There are 9 hidden switches. A switch that is on adds its own fixed numbers to the row, and there is some noise. The rows also spread widely along 14 directions, which tell nothing about the answers.
In the rows, 128 means zero.
Known rows, each followed by its switches (1 for on, 0 for off):
[ 76  90 138 138 138 182 150 149 140 139 171 112  61 147 180 134 123 133
 161 110 171 133 137 124 128 113 124  99 135 118 132 119 108 118 107  94
 113 179 135] | 0 0 1 0 1 1 0 0 0
[142 106 124 143 178 151 105 111 120 189  81 147 163 113 122  93 147  46
 134 136 158 121 156 155 105 134 204  82 123 123 152 107 115 112 131  98
  83 161 169] | 0 0 0 1 1 1 1 0 0
[140 163 103 157 121 122 117 116 127 120 124 158 149  90  96 106 180  63
 112 130 146 117 150 110 157 178 239 119 107  90 165 134 129 133 131 173
 133 141 149] | 1 1 0 1 1 0 1 1 1
[ 78 132 185 162 158 137 101 161 147  96 145 105  73 105 151  21 180 138
 165 122 183 181 134 141 170 130 141  93 108 179 110  98 124 109  94 121
  96 111 132] | 0 0 1 0 1 1 0 0 0
[122 100 135 111 117 143 180  97  93 154 122 126 116 140  86 120 113 100
 151 123 189 165 120  81 167 129 179 114 119 117 166 154 118 149 138 168
 134 176 170] | 0 1 0 1 0 1 0 0 1
[ 67 105 153 117 118 105  86 140 134  99 164 145  96 101 202 113 144 121
 132 118 165 108 142 165 165 149 146 116 108 179  96  91 118 108 138  87
 113  70 138] | 0 1 0 1 1 0 0 1 1
[156 188 120 118 109 108 155 161  92 101  80 130 147 144  75  71 120 107
 144 128 119 169 137 126 142 144 127 119 155 145 146 154 128 112 119 158
 135 149  86] | 1 0 1 0 1 1 0 0 0
[166 165 120 153  89  93 188 164  73 101  89 124 159 120  86  81 130  87
 173 173 154 143  72 126 142 147 179  54 149 125 150 138 130  66 188 127
 124 111 140] | 1 1 1 1 0 1 1 0 0
[ 71 117 131 147 125 131 169 128 120  96 178 163 105 125 102 153 131 132
 145 131  89 129 148 103 153 135 118 143 129  97 157 145 141 154 171 172
 128 174 131] | 0 0 0 0 0 1 1 0 0
[143 145 163 129 181 119 121 181  87 116  66 167 116 189  84 123 132 163
 170 134  87 186 136 129 133 135  89 140 210 151 150 130 120 157 106 122
  73 180  64] | 0 0 1 1 1 1 1 0 0
[ 67 129 156  67 123 107 110 144  95 119 127 131  76 143 148 110 137 111
 135  99  92 151 197 147 158 110 128 128 146 186 137 114 135  72 138 110
  87 131  89] | 1 0 0 0 1 0 0 0 1
[ 90 116 111  76  79 123 120  64 135 136 159 130 144  73 143 137 106  71
  78  78 142  75 202 163 130 145 148 158  67 150 101 114 124 130 135 146
 150 106 154] | 1 0 0 1 0 0 0 0 0
[139 190  67 185 109 136 108 159 159 117 120 145 151 137 138  65 145  71
 118  81 135 113 164 154 116 177 189 113 124 106 154 148 108 110 108 147
 151 165  88] | 0 0 1 0 1 1 1 0 1
[176 154 122  72  68 105 197 139  91 107 115 121 161 137  97 147  79 116
 135 150 131 115  94 108 105 115  98 133 139 118 146 149 111 119 112 146
 170 113 117] | 1 0 0 0 0 1 0 0 0
[130 135 160 107 104 113 135 142 116 116 102 140 124 139  77  71 163 110
 167 137 183 152  81 115 173 154 207 115 141 177 160 123 122  90  96 139
 137  82 149] | 1 0 0 1 0 0 1 1 1
[ 73 133 124 131 104 135 110 104 130 126 185 102  65 106 155 132 165  99
 103  86 109 129 223 154 150 147 144 128 106 112  88 108 137 105 196 140
  99 132 132] | 0 0 0 1 1 0 0 0 0
[129 168 133 165 135 114 164 164 140  52 175 124 130  68 132  85 147 135
 137 161 128 122 127 105 128 111  68 138 118  97 162 124 138 169  98 185
 115 128 108] | 0 1 0 0 1 1 0 1 0
[148 181 133 102 101  96 153 165 115  75 137 101 120 112 131  89 128 122
 133 122 136 135 151 111 123  92  90 147 126 128 162 132 121 134  74 176
 117 121  77] | 1 1 0 1 1 1 0 0 1
[112 121 127  72  79 123 122 103 106 158 120  88  98 177 143 105 110  65
 109  60 141 142 185 166 114 124 160 133  96 158 106 136 101  56 142 120
 137 112 118] | 0 0 0 0 0 1 0 0 1
[151 135 136 112 106 137 192 153 108  93 139 122 146 111  56  86 146 110
 161 168 144 104  90 112 133 138 126 109 166 159 171 120 154  68 136 143
 124  77 153] | 0 0 0 0 1 0 0 1 1
[105 149 112  84 102  96 145 119 134  90 158 135 147  62 170 103  91 135
 109 118 147  89 171 144 152 133  59 143 118 179 123 118 131 174 110 152
 136  98 125] | 0 0 0 1 1 1 1 0 0
[ 94 103 141 146 110 152 117 133 119 110 171 110  82 129 168 114 103 150
 121 102 157 140 138 192 119 135  76 118 100 130  43  92  95 146 178  94
 117 110 139] | 0 0 0 1 1 0 0 0 0
[133 107 136 115 130 159 136 152 119 132 125 113 132 138 114 102 116  98
 143 125 120  97 142 195  65 110  90 109 149 163 118  93 127  51 147  78
  85 103 128] | 0 0 0 0 1 0 0 0 0
[ 31  88 161 123 121 132 130 140 105  76 152 157  89 171  96 102 110 137
 154 102 107 143 137 161 153 148 107 151 121 177 117 124 126 110 155 119
 121 131 113] | 1 0 1 0 0 1 0 1 1
[102 163 126 125  85 133 142 187 125  69 176 113  64 161 152 133 122 172
 147 104  85 126 144 160 113 123  43 141 166 135 109 114 124 110 131 119
 109 105  68] | 1 0 0 1 1 1 1 0 0
[175 171  84  72  91 101 160 129 118 141 100 111 163 121 150 142  99  78
 111 111 140  89 168 115 104 133 132 139 150 125 163 147 117 120  93 141
 143 140 102] | 0 0 1 1 0 1 0 1 1
[ 85 173 114 170  78  92 157 175 134  53 174 146 124 118 134 101 145 128
 156 139 108 115 108 135 155 162 127 110 140 125 130 141 137  92 176 139
 154 107 104] | 0 0 1 0 0 1 0 1 0
[124 137 104 163 113 145 144 142 168 146 170 144 122  99 178 153 161  87
 143 152 172  86 110  97 130 145 218  74 115  65 159 130 115 110 114 114
 153 150 169] | 0 0 0 0 1 1 0 0 0

New rows. What belongs after each?
[164 158 126 140 108 158 198 181  90  99 117 101 111 166  63 104 119 138
 167 142 125 166  99 117 107 115  95 111 177 102 146 138 124  96 136 145
 120 167  93] | 1 0 1 0 1 0 0 0 0
[106 164 101 152 121 135  92 120 125 138 110 159 126 141 116  84 141  81
 113  95 133 160 173 141 156 174 205 113 108 117 130 139 109 133 135 139
 143 166 124] | 1 0 0 0 1 1 0 0 1
[149 123 100 103 133 124 165 120 104 177  82 157 177 107 115 107 126  38
 150 145 181 102 132 101 145 132 225  76 148 138 216 146 132  92 115 124
 116 158 171] | 0 1 0 1 1 1 1 0 1
[116  93 131 114  82 129 160 106 113 120 143 149 140 152  94 146 108 107
 132 123 165 101  81 147 129 167 158 136 106 132 104 138 102 121 157 126
 169  87 176] | 0 0 0 1 0 1 1 1 0
[163 209 130 135  89  76 161 187  88  58 103  89 125 117 123  54 122 130
 146 153 143 184 110 132 140 115  90 106 138 122 120 135 114 123 131 157
 127 113  82] | 1 0 1 1 1 1 0 1 0
[101 124  88 156  78 157 118 119 152 163 142 127 109 145 205 119  89 107
 120  73 214 130 124 161 138 179 185  88  94 120  69 141  75 125 126  78
 189 149 153] | 0 0 1 0 0 1 0 0 0
[100 124 134  98 120 131 125 101 103 183  88 148 111 161  95 112 153  70
 148 106 157 166 152 121 184 165 234  95 153 158 147 148 129  82 152 118
 123 156 156] | 0 0 0 1 1 1 0 0 0
[109 154  87 142 105 140 157 144 117 143 116 143 111 153 116 117 128  93
 144  95 144 150 157 110 163 151 184 106 167 107 174 160 131 119 150 146
 130 213 106] | 0 0 1 1 1 0 0 0 1
[146 124 161 119  92 119 154 129  84 139 102  78 105 156 118  81 132  67
 139 130 194 184 102 134 119  89 193  86  71  92 112 131  84  83 146 128
 133 126 156] | 1 0 0 1 1 1 0 0 0
[ 99 134 180 143 193 123  78 146 101  99 106 103  91 113 129  27 161 126
 140 128 136 195 192 158 156 123  98 122 122 173 108  89 129 146 128 130
  47 138 113] | 0 0 1 1 1 1 0 1 1
[159 193  96 151 120 124 157 137 137 119 128  99 144  72 131  69 135 100
 119 131 160 149 167 105 139 117 122 110 119  92 158 139 130 170 101 186
 125 168 119] | 0 0 0 1 1 1 0 0 0
[144 169 129 122 101 107 144 112  90 102 103 150 134 170  17 109 164 105
 124 113 104 173 139 123 169 197 168 155 143 131 124 162 128 130 175 195
 142 117 126] | 0 0 0 1 1 1 1 1 0
[140 174 102 113 102 146 122 136 115 156  93 112 101 148 130  89 127 117
 140  93 166 172 158 133 160 173 158  96 168 160 111 137 114 110 112 112
 131 145 112] | 1 0 1 1 1 1 0 0 0
[ 89 134 123 155 107 104 178 155  92  77 142 180 129 107 122 117 109 130
 156 159 143 136  98 110 191 164 145  92 135 125 145 150 125 148 170 138
 151 155 136] | 1 1 1 0 1 1 1 0 0
[105 135 157 135 131 113 167 145  99  98 133 132  98 145 106 112 126 135
 145 115 145 191 136  97 163 109 131 143 116  97 146 156 114 171 129 184
 140 202 103] | 0 0 1 0 1 0 0 0 0
[118 107 139 117  94 130 138 135 135 115 125 111 149 130 133  82 121  61
 126  83 181  84 127 184  79 105 169 133  65 135 138 118  95  77  91 130
 143 118 125] | 1 0 1 1 1 0 1 0 0
[171 146 133 144 151 169 166 161  96 116  90 135 131 170  47  70 102 163
 159 132 142 190 103 131 124 137  64 131 180 154 136 137 113 167 100 149
 113 155 112] | 0 0 0 0 1 1 1 0 0
[181 150 140 126 134 136  71 134  97 155  77 112 108 159 122 103 153  95
 113 106 133 166 166 166 106 150 174 116 125 123  91  97  88 113 130 102
  93 124 113] | 1 0 0 1 1 0 1 0 1
[ 90 166 137 188 146 112 100 142 120  86 151 124  92 101 149  67 158 120
 111 127 117 190 177 143 158 135 125 116  87  95  91 121 115 168 167 157
 109 157 117] | 0 0 0 0 1 1 0 1 0
[152  99 168  64 136 131 140 132  87 148 111 112 106 123 166 164 111 141
 146 160 169 128 120 112 129 126 120  95 149 154  96  99 100 121 100  67
 113 106 156] | 1 0 1 0 1 1 0 0 0
[204 163 102 151 146 179 142 138 101 166  91  84 116 134 116 107 124 101
 121 123 150 172 164 121  93 130 135  92 138  72 117 124  91 144 106 129
 106 188 127] | 1 0 1 0 1 1 1 0 0
[163 160 157 177 128 145 141 157  70 108 107  98  69 171  63  91 163 148
 153 123 141 228 122 126 146 148 143 107 145  89  92 127 104 133 168 155
  98 156 109] | 1 1 1 1 1 0 1 0 0
[104 114 102 116 105 114 170 123 108 143 134 127 142 119 173 158  89  62
 123 130 134  92 151 129 109 111 154 104 108  84 149 144 112 106 163 112
 144 179 138] | 0 0 1 0 0 1 0 1 0
[100 122 145 122 134 142 166 157 135 105 161 116 106  94 131 105 145 134
 165 145 141 111 131 114 141 119 103 112 162 155 157 108 151  95 111 124
 100 125 131] | 0 0 1 0 0 0 0 1 0
[ 74  90 191 109 143 115 100 120  77 120 119 124  79 169 125 101 121 125
 139 111 130 195 156 181 149 117 112 126 101 162  67 106 100 126 186 103
  86 122 132] | 0 0 0 1 1 1 0 0 0
[140 142  95 143 100 115 135 160 115 149 102 167 138 170 186 172  73 132
 144 119 157 138  99 127 122 148 147 105 156  84 120 157  74 171 126  90
 166 197  99] | 0 0 1 1 0 1 0 0 0
[180 162 132  84 119 107 149 130  97  94 112 113 158  97 105 113  99 141
 108 141 128 131 148 144 111 125  46 162 139 146 104 118 117 175 111 162
 122  96 109] | 0 0 0 1 1 0 0 1 0
[116 128 148 105  81  89 153 169 105 118  97 148 134 200 134 114  94  87
 149 113 166 157  76 139 113  87 187 121 102 108 156 167  72  96  92 120
 180 152  96] | 1 0 0 0 1 1 0 0 0
[184 140 161  92 159 138 102 121 107 165  79 145 124 179  70 160 166 142
 149 129 110 163 138 108 122 167 152 153 188 147 123 119 124 139  92 129
  94 129 115] | 0 0 0 1 0 1 0 0 0
[144 148  96 166 153 182 128  99 132 156 132 113 114 104  96 106 174  81
 117 113 142 130 194 119 136 183 178 111 135  94 132 119 132 141 139 159
  97 173 160] | 0 0 1 1 1 1 1 1 0
[111 157 111  99  70  97 179 147 125  65 160 140 145 109 112 116  88 146
 128 109 120 105 135 121 141 124  59 170 145 150 158 140 137 158 125 187
 151 122  86] | 0 0 0 1 0 0 0 0 1
[124 156 155  82 141  84 164 182 117 105 100 123 136 100 152  48 133 110
 172 167 171 149 117  85 166  74 128  99 162 182 218 135 140 101  50 138
 112 122 111] | 0 0 0 0 1 1 0 1 1
[ 87 107 152 177 115 129 158 164  95  58 150 144 124 146  75  79 135 104
 163 165 137 139  68 148 122 116 139 111  93  94 143 122 113 117 179 140
 123 130 144] | 1 0 0 1 1 1 0 1 1
[131 150 132 198 114 136 137 125 137  84 172  83 120  71 127  48 158 100
 120 133 187 146 129 147 131 129 134  98  51  90  98 106 116 147 153 174
 121 106 159] | 0 1 0 1 1 1 0 0 0
[122 106 134 133  91 142 139 124 109 129 109 142 140 159  89  86 108  88
 136 107 207 147  81 147 134 139 193 121  85 124 126 139  83 130 119 134
 170 140 159] | 1 0 0 1 1 0 0 0 1
[133 121 114 182 155 183 101 144 113 151  83 143 132 165 106  62 117 109
 146 103 178 167 126 182 118 170 157  93 146 142 105 114  97 133 145  90
 103 175 131] | 0 0 1 1 1 0 0 0 1
[ 84 139 125  86  93  86 149 151 100 120  88 165 130 180 111  73 103  96
 155  99 161 159 116 135 179 137 168 132 150 188 181 168 114 100 115 137
 152 136 106] | 0 0 0 1 1 1 1 1 1
[120 156 154 145 116 108 135 179 107  84 115 113 108 169 102  45 142 103
 150 125 140 180 110 148 125 106 134 118 114 134 143 136 108  91 127 144
 124 122  95] | 0 0 0 0 1 1 0 1 1
[136 126 128 187 114 130 149 155 139  72 161 164 164 106 117 114 126 120
 127 151 164  99  68 147 110 147 137 130  81  77 122 123  94 170 127 148
 175 115 150] | 0 0 0 0 1 0 1 1 0
[118 120 121 133 101 161 178 170 114 126 134 143 104 185 108 129 115 137
 186 130 155 133  77 135 125 140 123  93 194 145 145 137 126  82 141  94
 120 129 123] | 0 1 0 1 1 1 0 0 0
[123 139 170  80 124 122 119 135 110 114 114  98  95 150 115 107 134 129
 137  97 122 156 173 143 114 111  99 159 132 164 116 112 119 117  84 139
  95 123  86] | 1 0 1 1 0 1 0 0 0
[130 104 109 101 144 134 142 129 133 171 124 127 152  55 205 111  95  85
 136 141 184  75 158 129 121  97 137  82 135 151 171  96 122 127 103  87
  93 145 166] | 0 0 0 1 0 0 1 0 1
[160 133 161 105  91  55 175 148  68  86 100 130 177 113 110 102 117  92
 155 196 164 131  54 129 140 113 149  82 109 133 124 129 110  99 180 123
 142  70 160] | 0 0 0 1 1 1 0 0 0
[ 73 107 160 104 146  98 121 188 135 127 148 127  80 137 241 129 137  92
 158 132 141 108 149 126 118  53 152 103 128 130 187 117 109  70  80  75
  89 149  95] | 0 1 0 0 1 1 0 1 1
[ 81 127 141 133 137 134 138 177 159  76 180 152 108 109 165 117 128 175
 168 138 131  97 124 138 135 116  56 137 162 164 147 106 139 150  86 120
 101 117 103] | 0 0 0 1 1 1 0 0 0
[105 141 108 110 108 118 131 150 124  95 153 136 135 117 170 135  86  99
 109 101  90  84 179 174  82 100  69 145 113 121 127 124 119 122 116 120
 121 137  78] | 1 1 0 0 1 1 0 0 0
[161 167 122 136 155 130  88 131 112 152  57 169 154 155 112  97 115 132
 128  95 137 180 155 145 143 191 140 131 165 166 108 145 107 166  89 124
 125 163  91] | 0 1 1 0 0 1 0 0 0
[140 171 134  98 171 121  78 131 119 155  82 102 100 102 166  43 145  91
 108  84 142 187 239 127 145 106 138 126 123 169 154 117 116 141  46 146
  73 160  88] | 1 1 0 0 1 1 1 0 1
[137 147 123 147 144 147  91 184 121 161  82 162 106 186 155 117 131 119
 154 126 134 159 113 154 115 152 174  90 170 124 130 127  90 103  92  61
 121 154  99] | 1 0 0 0 1 1 1 1 0
[169 145 143  94  89  84 160 160  84 140  79 102 129 148 148 113 112  88
 161 147 189 155  85  97 134  99 190  83 130 117 157 145  90  91 106 112
 146 137 122] | 1 0 1 1 0 1 0 0 1
[155 184 113 144 115  94  96 148 130  88 146 102 132  71 179  77 151  91
  98 130 119 113 186 161 117 138 117 107  90 121  98  98 112 119 145 138
 113  84 111] | 0 0 0 0 1 1 1 0 1
[166 134 135 125 160 133  98 145 124 128  87 168 181 126 109 118 142 101
 135 154 131  93 119 162 102 181 149 115 159 161 117 108 116 110 103  84
 113  94 135] | 0 0 1 0 1 1 0 1 0
[114  88 200  77 137  66 119 140  55 101  74 186 158 150 102 149 112 114
 149 162 126 133  90 157 143 130 151 126 126 163 113 113 104 121 159  89
 118 109 129] | 1 0 1 1 1 0 0 0 0
[ 87  66 158 205 193 170 120 136  98 116 125 170 121 158  95  88 117 120
 148 139 143 171 106 170 116 132 126 116  99 104 114 118  95 177 157 114
  97 180 157] | 0 1 0 0 1 1 1 1 0
[113 100 171 141 113 149 124 137 121 113 143 137  91 174 102 131 156 143
 166 137 163 144  75 147 139 162 155 114 130 139  88 112 105 109 146  99
 127  89 160] | 0 0 0 1 1 1 0 0 0
[ 94 141 133  90  97 126 137 135 120 128 124 109  93 154 135  92 113 130
 144  93 144 155 151 154 146 133 101 132 153 188 114 130 127  98 119 119
 117 108 107] | 0 0 0 1 0 1 0 1 0
[ 84 154  60 159  99 148 160 105 148 145 144 161 157  87 104  94 123  75
 127  98 142 108 173 128 164 165 175 108 144 122 173 151 157 129 169 167
 141 196 144] | 0 0 0 1 0 0 0 0 0
[106 109 160  84 110 108 185 111  99  77 158 107 126  48 103  81 134 109
 148 168 182 110 125  91 185 129 127 104 102 169 154 111 150 124 136 160
 118  89 188] | 1 0 1 1 1 1 0 0 1
[158 147 144 107  98  98 164 121  86 116 129  74 100 103 148 120 127 122
 130 144 170 163 136 109 158 136 118 101 121 128  88 124 115 126 159 139
 119 102 146] | 0 1 1 1 0 1 0 1 0
[176 163 107 145 103 129 154 157 101 143  84 109 130 177 100  75 116  77
 132  88 170 180 128 133 110 104 169 123 128  93 167 161  91 119 109 167
 132 187  89] | 0 1 0 1 1 0 1 0 1
[135 127 139 121 116  90 153 148 115 128 120 133 155 109 174 121  99  89
 138 165 167 117  92 127 113  94 149  97 101 105 139 128  96 125 118 105
 147 130 139] | 0 0 0 0 0 1 0 1 0
[128 192  83 173  99 110 109 159 137 105 119 145 142 124 162 105 126  95
 112 103 128 129 156 154 119 153 158 116 111  76 118 141 100 148 127 137
 148 173  81] | 1 0 1 1 1 1 0 0 0
